There are 4 ways to turn a row about zero (a turn may also mirror it). The second row of each pair is the first, turned, with some noise. The first 36 pairs use one turn. New pairs use 2 turns, one after the other, and a turn may come again.
Some pairs, each with its turns in order after it:
[ 0.71  2.12  0.02  1.20 -0.83 -0.45  1.17 -0.04]
[-0.42  1.22 -0.07 -0.66 -1.29 -0.65 -1.16 -1.83] : pumo

[-2.51 -1.56  1.49  0.34 -0.04  0.12  0.04  1.31]
[ 0.26 -1.41 -2.26 -0.41 -0.70  2.01 -0.20 -0.79] : pura

[ 0.05  0.51  0.48 -1.36  0.21 -1.72 -1.77 -1.60]
[-1.25  0.95  0.12  0.22  1.80 -0.52 -0.41 -2.18] : pura

[ 0.75 -0.32  1.57 -3.54  1.24 -4.55  1.97  0.09]
[-0.60  0.29 -0.84  0.55  2.59 -0.06  4.19 -4.26] : guler

[ 0.72  1.82 -4.55 -1.71 -0.42 -0.22 -0.81 -0.76]
[ 1.27 -1.27 -1.87 -2.72  0.79  2.92 -1.15 -2.13] : pumo

[ 0.49 -3.29  0.50 -2.48  0.41 -0.31  0.63 -4.55]
[ 2.49 -1.71  4.56  1.26  1.00  1.49 -1.83  0.88] : mal

[ 0.47 -0.13  2.19 -0.44  1.13  2.35  1.14 -4.55]
[-1.83 -0.57 -2.11 -1.72  2.09 -3.39 -1.80  2.13] : pura

[ 3.14 -0.10 -0.81  1.73 -0.53 -1.26 -0.66 -1.28]
[-0.33  0.10  1.73 -0.15  2.49 -1.32  1.59 -2.15] : mal

[ 0.18  0.58  0.39  0.12 -1.32  0.92  2.83 -1.58]
[-0.13  0.34 -0.41 -1.29 -1.67 -1.59 -1.84  1.49] : pura

[-1.33 -0.73 -0.23  0.15 -0.70  4.55 -0.41  0.17]
[ 2.69  0.96 -1.93 -1.43  0.66  2.98  0.22  1.28] : mal

[ 2.34  2.22 -3.24 -0.42 -0.99 -0.70 -4.55  0.59]
[ 4.88  0.78 -1.17 -2.63  1.73  0.95 -0.75 -2.32] : pumo

[ 0.75 -1.13 -1.33  1.79  0.07 -0.75 -0.57 -0.07]
[-0.43  0.06  0.07 -0.31  2.36 -1.13 -0.48 -0.58] : mal

[ 0.82  0.45  1.85 -2.30  1.35  0.73 -0.72 -2.31]
[-0.09 -0.73  2.52  0.77  2.25  0.54 -2.40  0.87] : pumo

[ 1.72 -1.08 -0.09 -0.65 -2.15  0.68  3.79 -0.69]
[-1.98 -1.07 -2.44  2.72 -1.40  0.18 -2.00 -0.71] : pumo

[ 0.10 -1.91  1.77 -3.02  2.00  0.98 -0.31 -0.67]
[ 3.15 -1.81  0.80  1.24 -1.22 -0.04 -0.49  1.81] : mal

[-2.03 -1.86 -1.18  0.28  1.89 -0.34  0.33 -1.49]
[-1.92 -1.57  1.69 -1.67 -0.91  1.20  0.80 -0.17] : guler

[-3.94 -0.07 -0.69  0.70  0.05 -1.00  0.61  0.25]
[-1.30 -1.31  0.54 -2.17 -1.98 -0.32  2.49  0.66] : pumo

[-1.73 -0.49  0.55 -0.57 -0.70 -0.73  0.20  2.96]
[-0.47 -1.10 -1.51 -0.59  0.76 -2.15 -1.21 -1.62] : guler

[-0.37 -0.63  4.55 -0.47 -2.67  1.14  0.16  2.10]
[ 0.43  2.57  0.12  0.66 -1.80 -0.04  2.81  3.99] : mal

[ 0.38 -1.26  1.76 -2.53 -0.24  1.32 -0.49 -1.73]
[ 1.14  1.34  0.97 -0.73 -1.91 -1.35  2.57 -0.31] : guler

[ 0.01 -1.05  1.04 -2.62  2.16 -2.48  1.25 -2.54]
[-1.07  0.47  0.90 -0.58 -0.03  1.21  4.43 -2.27] : guler

[ 0.63  1.04  1.30  0.18 -1.36  0.18  0.42 -2.38]
[-0.24  1.50 -0.17 -1.20  0.92 -1.21 -2.25  0.61] : pura

[ 1.89  3.31 -0.98  0.16  3.72  1.07 -0.02 -0.72]
[-1.29  2.79  1.68 -1.54  2.36  2.24 -1.56 -1.93] : pumo

[-0.22 -0.43 -2.30 -4.01 -0.15  0.30  0.70  2.86]
[ 2.19 -3.91 -1.15  0.03  1.27 -2.50  1.72 -0.60] : guler

[ 0.85  0.74 -1.56  0.20  0.04  2.29 -0.61  0.66]
[ 0.86 -0.66 -2.13 -0.79  0.90  1.17  1.13 -1.03] : mal

[-0.82  3.18  1.17 -2.37 -2.04 -4.55  3.09 -1.35]
[-0.38  0.17 -1.26  4.32  0.18  1.35  1.61 -5.34] : guler

[-1.20 -0.06  0.40  1.49  4.14  0.44 -0.83  1.78]
[ 0.03 -3.93  0.55 -0.76  1.53  1.84  2.04  0.40] : pura

[ 1.29  0.25  1.88  0.36 -0.23 -0.67 -0.18 -3.88]
[-0.70  0.57 -0.15 -0.31  2.48 -2.07 -3.03  0.04] : pura

[-0.84  1.41 -0.47  2.15 -0.68 -0.83  1.25  1.06]
[-0.87  1.23 -0.52 -1.27 -2.15 -0.79  0.62 -1.11] : pumo

[-0.21 -0.10 -0.64  3.25  3.36  0.55  0.39  0.72]
[ 1.16  1.50 -2.34  0.83  1.08 -1.75 -1.99 -2.18] : mal

[-0.02  0.92  0.50 -1.30  0.10 -1.58  0.18  0.90]
[-1.23 -0.94 -0.03  0.68 -1.64 -0.85  0.37  0.29] : mal

[-0.89  0.83  0.84  0.65 -0.07  0.83 -1.13  0.25]
[ 0.52  0.33 -0.51 -1.25  0.93  1.09  0.41  0.29] : pura

[-0.94  1.72 -1.02  0.31  4.55  1.77  0.25 -0.99]
[-2.07 -1.58 -1.37 -0.58 -1.39  2.18  2.02  3.16] : guler

[-0.01  0.37 -0.12  0.81  0.01  1.22 -1.54 -0.24]
[ 0.61  0.54 -0.16 -0.76 -1.02  0.37 -0.76  1.37] : guler

[-0.19  0.25 -1.72 -0.57  0.64  0.82  0.01 -0.63]
[-0.08 -0.68  0.05 -0.62  0.54  1.79  0.10 -0.74] : pumo

[-0.03  2.32 -0.39  4.55 -0.88 -1.35  0.33 -2.69]
[ 3.41  0.06  2.53 -2.65  1.33 -1.23 -2.88 -0.25] : pura

New pairs, each followed by its turns in order:
[ 1.10 -1.80  0.71  0.95 -1.08 -0.06 -0.01 -0.01]
[-0.03  0.32 -0.94  1.46 -1.06 -1.22 -0.03 -0.98] : mal mal

[ 0.64  0.83  1.77 -2.04  0.18 -3.23  1.02  0.72]
[ 1.93 -0.33 -1.06 -0.44 -1.33  1.87 -2.65 -1.27] : mal pura

[-1.79  3.28  0.61 -0.99 -0.40  0.49  3.31  2.14]
[ 1.00 -1.88  1.09  1.98 -2.68 -0.49 -3.90  0.30] : mal guler

[-1.06 -2.36  2.99  0.09  0.77 -0.39  0.83  1.39]
[-0.91  2.08 -1.30 -1.47 -2.33 -1.69  1.48  1.03] : pumo pumo

[ 0.79 -1.14  0.12  2.04 -2.31 -0.54  0.04  0.85]
[-0.50  0.18 -1.75  1.04 -2.24 -0.47 -1.38 -0.94] : mal mal

[ 1.73 -0.06  0.17 -0.94  0.35 -1.70 -0.87 -4.55]
[ 1.83  2.07  0.09  1.72 -1.62  2.97  2.49 -1.26] : guler mal

[ 1.60  1.11 -1.25  0.10 -2.17  2.68 -0.39 -0.35]
[ 1.22  0.92  1.75  2.14  0.81  2.14 -0.80  1.26] : guler pura

[-0.17 -1.79 -1.21  0.28  1.59  0.55  2.28 -2.21]
[ 1.01  1.42 -0.48 -0.01  0.47  0.84 -3.64  0.59] : pumo mal

[ 1.46  0.63  0.53  2.44 -1.39  1.00 -0.80 -1.82]
[ 0.47 -1.53 -0.94 -0.10 -0.73 -2.65  1.54 -1.18] : pura mal

[ 3.26  0.18  0.55 -0.01 -0.06 -1.53 -1.06 -0.34]
[-2.32  1.21  1.08  0.87  0.88  0.00  1.46 -1.59] : mal guler

[ 0.84  0.84 -1.15  2.25  1.71 -0.23 -1.14  1.27]
[-0.95 -1.84  1.48 -0.22  0.27 -0.06 -1.86 -1.90] : mal mal

[ 1.15 -0.18  0.81  2.12 -0.04  0.52  0.06 -1.08]
[ 0.78  1.69  1.45 -0.51 -1.32  0.23 -0.18  0.34] : guler pumo

[ 0.22 -0.58  0.19  2.28  0.17 -4.11 -0.49 -2.24]
[-0.24 -0.28  4.45  0.89  0.00  2.01 -0.68 -0.59] : guler pumo

[-0.51  0.25 -1.00 -4.55 -0.04 -2.52  4.55  1.34]
[ 2.44 -4.89 -1.25 -3.33 -0.77 -1.98 -2.25 -0.35] : pumo guler

[ 0.49 -0.09  1.82 -0.89  2.73  2.20  1.66 -2.71]
[ 1.56  3.70  1.49  1.02  0.56  0.71 -1.12  2.33] : mal guler

[ 2.79  0.38  0.43 -0.27 -0.54  0.32  0.43 -0.26]
[ 1.11  0.40  0.84 -1.18  1.07 -0.22  0.78 -1.80] : pumo pumo

[-0.03  0.20  0.72 -0.55 -0.34  0.64 -1.74  1.76]
[ 1.89 -0.97 -0.05  0.06  1.40  1.08  0.64 -0.55] : guler guler

[-0.29 -0.39  0.93  0.53 -3.13  0.38 -0.86 -0.33]
[-0.02 -1.07 -0.66 -1.65 -0.18  0.22  1.50 -2.17] : pura mal

[-2.10 -4.10  0.44  0.69 -0.17 -0.58  0.42 -0.87]
[ 1.78 -1.01  3.59 -1.15  1.00  1.75 -1.17  0.51] : pura guler

[-0.70 -1.62  0.38 -1.24  2.24 -4.28 -1.00 -3.54]
[ 2.45 -0.37  1.74  0.82  1.86 -4.75  0.12  2.40] : mal pumo

[-0.82  1.72  0.17 -0.37 -0.69 -3.66 -0.61 -0.73]
[ 0.53 -1.83  3.47  0.01  0.99 -0.41 -1.70 -0.54] : pura pumo

[-1.26  0.75  0.36  0.25  0.29  2.30 -1.01 -2.99]
[ 2.87  2.15  1.85  0.85 -0.32 -0.36  0.25  1.11] : pumo mal

[ 0.31 -0.43  4.04 -1.13 -0.63 -0.80 -2.28 -0.37]
[-2.51  0.37  0.73  2.15 -1.10 -1.21  2.65  1.61] : mal mal

[ 0.01 -0.50 -1.10 -2.47 -0.62  0.09  0.64 -1.51]
[ 0.23 -0.67 -2.41  0.92  0.52  0.61 -0.08  1.50] : mal pura

[ 3.46 -0.05  0.04  0.57 -0.27  0.65 -0.98 -1.90]
[ 1.57  0.51  1.76  3.06 -0.51  0.06 -0.13 -1.18] : mal mal

[-1.32  0.33  2.18  4.55  4.55 -0.88 -2.80 -3.11]
[-1.28  2.85 -3.13 -4.46 -1.74  1.29  4.30  1.12] : guler pura

[-4.55 -0.58  1.28 -1.31 -0.38 -0.42 -0.07 -1.04]
[-0.19  1.62 -1.18  0.21 -0.74 -3.88  1.89 -1.64] : pura pura

[ 0.92 -1.69 -0.61 -0.83  1.44  2.95  0.83 -0.08]
[-1.69  0.15 -0.80  2.38 -0.58 -1.29  0.51  2.09] : guler mal

[ 2.32 -2.31 -0.19  0.02  0.57 -3.02  4.01  0.46]
[ 3.14 -3.93  0.24 -1.54  1.74  1.68 -1.51 -0.37] : mal pura

[-0.89  0.03 -0.97  0.20 -0.84 -0.58 -1.90  0.79]
[-0.54 -2.00 -0.29  0.10 -0.85 -0.09 -0.86  1.16] : mal mal

[ 1.56 -0.29 -0.31  0.08  1.70 -2.68 -2.69 -2.32]
[-2.09 -0.95 -0.62  1.65  1.69 -0.11 -2.92 -2.18] : mal pura

[-2.55  2.31 -0.27  2.05  1.65 -0.49 -0.32 -0.79]
[ 1.65 -1.61  0.66  0.64 -2.05  2.35  2.11 -0.42] : guler pumo

[-1.88 -2.51 -0.62 -0.70 -0.15  1.75  1.55  0.95]
[-1.25 -1.51  1.40  0.92  0.06 -2.23 -1.98  0.97] : pumo guler

[ 2.63 -2.76 -0.88  3.93 -1.09 -0.17  1.29  1.98]
[ 0.84  3.12  0.72 -0.82  2.95 -1.27 -2.82  2.28] : pura guler

[-1.29 -0.70 -3.66  0.44 -2.50  1.22  4.55  0.87]
[ 1.54 -3.11  3.93  0.97 -2.86 -0.86 -2.64 -0.20] : pumo guler

[ 0.82  0.78 -4.55 -3.02  0.05  1.65 -1.00  1.60]
[ 2.75 -1.58  0.83  0.19 -1.09 -1.20  1.26  4.65] : pumo guler

[ 1.89 -2.69  1.13 -0.16  0.67 -1.87  2.56  0.54]
[-0.36  3.05 -0.99  0.41  0.90 -2.90 -0.75 -0.94] : mal mal

[-0.81  2.42  2.96  0.14  2.24 -2.80  2.85  2.21]
[ 0.45  0.70  0.55 -2.93 -4.09 -3.84  0.13 -0.79] : pura guler

[ 3.68 -0.15  0.36 -0.92  0.21  0.11 -2.26 -0.26]
[ 0.33 -1.55 -1.23  2.01 -1.10 -0.24  2.30 -2.28] : guler mal

[-0.80 -1.04  0.23  0.33 -1.61 -0.08 -0.83  1.17]
[-0.78  0.85 -0.06  0.71  1.47 -0.15 -0.22 -1.61] : guler pura

[ 2.76  1.43  0.05  0.09 -1.08  0.58  1.97 -0.91]
[-2.03  1.28 -0.66  1.00  1.35  0.82 -1.69  1.89] : guler guler

[-4.55 -2.02  1.08 -0.88  0.21 -0.33  3.20  2.21]
[ 3.81  1.55  0.69 -0.28  0.41  3.82  3.11 -0.20] : mal pura

[ 0.88  0.24 -4.48 -0.70  0.28 -0.53 -0.34 -1.69]
[ 3.68 -0.89  1.19 -0.17  0.70  0.30 -2.48  0.89] : mal mal

